The rows are grouped in 2 different ways at once. Each group adds its own fixed numbers to the row, and there is some noise. The rows also spread widely along 2 directions, which tell nothing about the answers.
(in the rows, 128 means zero)
Some rows, each with its group in each grouping after it:
[161 153 175 148 151 119 135 145 139 152 157 154 116 118 158  75 129 145]	Z149 Z351
[132 140 124 121 107 136 118 116  99 118 123 113 127 127 134 137 139 124]	Z588 Z880
[129 125 103  89 117 110 124 101 119 123 116 113 147 124  76 144 126 147]	Z588 Z458
[147 139 158 125 158 132 128 113 169 105 139 147 136 111 103  99 140 125]	Z149 Z520
[165 177 156 139 116  95 127 138 120 151 175 141  91 123 158 118 114 145]	Z787 Z351
[147 179 131 101 162 101 108 125 145 122 143 140 116 116  76 120 121 142]	Z787 Z458
[142 144 161 123 182 138 127 115 174 117 133 143 134 118  78  90 134 116]	Z149 Z520
[170 113 103 125 101  97 102 109 145 128 129 136 127 124  88 168 104 126]	Z787 Z880
[165 112 123 107 120 108 123 131 129 106 159 167 147 116 120 122 108 159]	Z149 Z458
[148 223 192 150 168 126 128 149  97 152 168 146  69 124 160  71 139 135]	Z787 Z351
[138 148 164 137 148 139 142 112 145 108 154 155 122 109 130  90 134 122]	Z149 Z520
[162 137 128 111 119 115 129 133 126 113 160 175 140 113 131 112 124 167]	Z149 Z458
[137 159 149 136 128 115 129 122 106 145 130 106 121 120 107 108 129 134]	Z588 Z351

New rows, each followed by its group in each grouping:
[153  78  90 109  70 110 114 113 120 125 104  98 164 107  93 180 121 124]	Z588 Z880
[160 123 149 132 157 132 120 134 156 133 130 142 140 131 110  96 127 119]	Z149 Z880
[170 101 129 111 163 133 102 114 181 126 106 131 181 125  46 132 123 112]	Z149 Z880
[124 139 136 119 127 134 106 122 112 126 116 101 137 121  85 130 140 112]	Z588 Z880
[157 117 110 110  91  79 118  85 170 115 135 130 129 108  71 176 104 128]	Z787 Z520
[163 176 152 139 130 105 130 135 124 145 168 141  94 116 159 104 120 145]	Z787 Z351
[166 133 133 107 160 119 123 131 157 123 132 166 155 118  77 102 117 142]	Z149 Z458
[119 137 136 127 113 122 112 120 102 126 122 107 128 129 124 126 146 115]	Z588 Z880
[165 130 124 106 132 111 132 120 145 120 144 165 139 113 121 109 113 154]	Z149 Z458
[133 140 136 119  83 120 136 104 108 106 127 104 121 110 120 139 139 134]	Z588 Z520
[184 117 139 123 125  98 133 113 147 138 141 145 147 110 116 120 115 144]	Z149 Z351
[178 107 125 125 130 119 117 119 150 114 124 149 148 124 110 134 122 124]	Z149 Z880
[178 140 147 138 141 101 133 133 140 135 141 155 137 133 135  96 126 146]	Z149 Z351
[115 148 142 136  77 129 153 111  83 125 157 116 112 116 179 124 132 138]	Z588 Z520
[148 141 139 112 168 118 125 127 157 118 142 164 146 122  96  99 129 143]	Z149 Z458
[130 150 121 104 117 111 123 128  97 120 133 121 132 119 105 139 136 140]	Z588 Z458
[115 158 144 123 121 130 130 130  72 114 158 121 110 117 164 112 135 153]	Z588 Z458
[175 130 154 144 139 102 136 132 134 144 146 149 132 116 140  92 125 144]	Z149 Z351
[154 148 138 135 127 117 107 129 126 124 150 140 104 129 139 137 113 130]	Z787 Z880
[168 143 163 130 156 116 133 135 147 131 143 151 140 117 118  90 128 137]	Z149 Z351
[129 180 185 141 193 148 138 127 149 114 146 161 117 116 104  64 149 118]	Z149 Z520
[164 154 146 130 133  93 113 115 147 142 144 129 111 117 106 130 110 128]	Z787 Z351
[122 129 121 113  85 111 145 102  98 104 137 110 124 114 138 151 132 130]	Z588 Z520
[131 153 128 103 144 105 118 124 115 125 117 109 135 121  60 120 136 133]	Z588 Z458
[174 125 142 136 133 101 129 121 141 143 145 155 142 111 123 106 118 144]	Z149 Z351
[151 101  87  80  78  82 111 104 126 110 114 109 169 113  51 173 110 139]	Z588 Z458
[127 133 131 129 110 135 119 127  86 131 131 106 130 129 149 125 139 126]	Z588 Z880
[173 144 130 124 125  77 110 107 155 143 136 131 125 117  85 141  99 132]	Z787 Z351
[172 137 150 133 136 107 140 129 143 136 151 154 144 119 129  97 121 142]	Z149 Z351
[129 186 162 130 131 108 124 110 139 120 163 134  92 115 128 122 128 130]	Z787 Z520
[154 157 159 116 157 125 127 149 125 119 160 169 132 113 140  89 124 153]	Z149 Z458
[163 176 162 131 145 100 124 129 151 150 147 130 100 118 101 110 116 125]	Z787 Z351
[182 112 128 123 117  97 146 118 141 144 143 149 161 115 118 119 119 142]	Z149 Z351
[161 166 149 129 120  86 128 123 133 150 152 125 110 116 109 128 116 140]	Z787 Z351
[162 143 113  96 110  89 118 120 139 122 147 150 132 115  87 161  94 150]	Z787 Z458
[151 163 133 100 152 104 110 114 165 122 138 140 124 115  46 129 107 137]	Z787 Z458
[118 173 175 128 143 118 132 129  95 150 143 108 115 128 134 100 146 122]	Z588 Z351
[171 115  85  82  91  67 111  87 164 118 120 134 154 112  34 191  87 141]	Z787 Z458
[175 115 135 125 123  91 131 114 152 135 135 154 146 119 109 124 114 140]	Z149 Z351
[147 155 140 108 140 107 124  95 175 122 132 120 109 106  63 140 114 114]	Z787 Z520
[100 192 170 118 174 147 118 149  87 124 141 112 108 116 108  67 150 134]	Z588 Z458
[165 165 178 137 173 122 129 141 139 141 157 156 126 125 135  67 136 129]	Z149 Z351
[156 140 148 106 188 128 116 124 182 118 123 151 157 119  55  85 141 136]	Z149 Z458
[115 184 144 116 141 135 122 142  87 125 141 125 115 120 127  91 144 140]	Z588 Z458
[150 209 190 142 167 117 127 139 119 156 167 136  78 118 143  84 127 135]	Z787 Z351
[125 142 119  97 119 115 117 116 111 125 125 122 137 114  79 138 134 138]	Z588 Z458
[129 156 142 136  99 119 142 124  72 135 161 115 106 117 187 113 142 130]	Z588 Z351
[168 118 142 125 146 137 117 128 146 124 128 144 150 126 110 114 124 130]	Z149 Z880
[153 143 143 106 160 121 127 133 142 114 146 166 141 112 107 100 123 140]	Z149 Z458
[160 117 107 110 102  79 111 103 130 140  98  93 160 115  63 166 119 126]	Z588 Z351
[149 145 138 116 101  94 128  94 137 115 149 138 109 105  99 140 107 130]	Z787 Z520
[130 133 128 125  97 132 118 126  87 124 125 115 126 131 150 148 139 128]	Z588 Z880
[139 111 113 106 106 117 106 115 115 119 108  96 153 114  82 153 139 116]	Z588 Z880
[162 147 139 102 181 122 120 125 172 124 133 156 155 122  59  94 137 140]	Z149 Z458
[142 169 157 127 116 116 128 104 148 114 154 140  99 120 116 129 105 142]	Z787 Z520
[125 164 163 141 128 121 136 142  75 142 144 105 101 117 165  99 143 133]	Z588 Z351
[121 105 111 127  40 113 140  94  90 102 147 103 126 110 160 168 124 149]	Z588 Z520
[132 117 117 120  87 127 123 120  87 128 126 111 127 115 138 143 139 123]	Z588 Z880
[122 176 138 105 150 130 123 127  91 133 135 123 135 116  95 104 141 140]	Z588 Z458
[149 181 199 148 197 149 129 151 137 146 156 154 118 124 136  54 143 136]	Z149 Z351
[110 189 161 110 157 137 119 137 101 129 144 122 116 123 101  96 150 130]	Z588 Z458
[105 183 177 143 174 168 113 146  91 140 131 108 112 123 116  75 158 118]	Z588 Z880
[152  95  98 118  65  77 134  97 105 143 119  96 145 114  98 167 114 132]	Z588 Z351
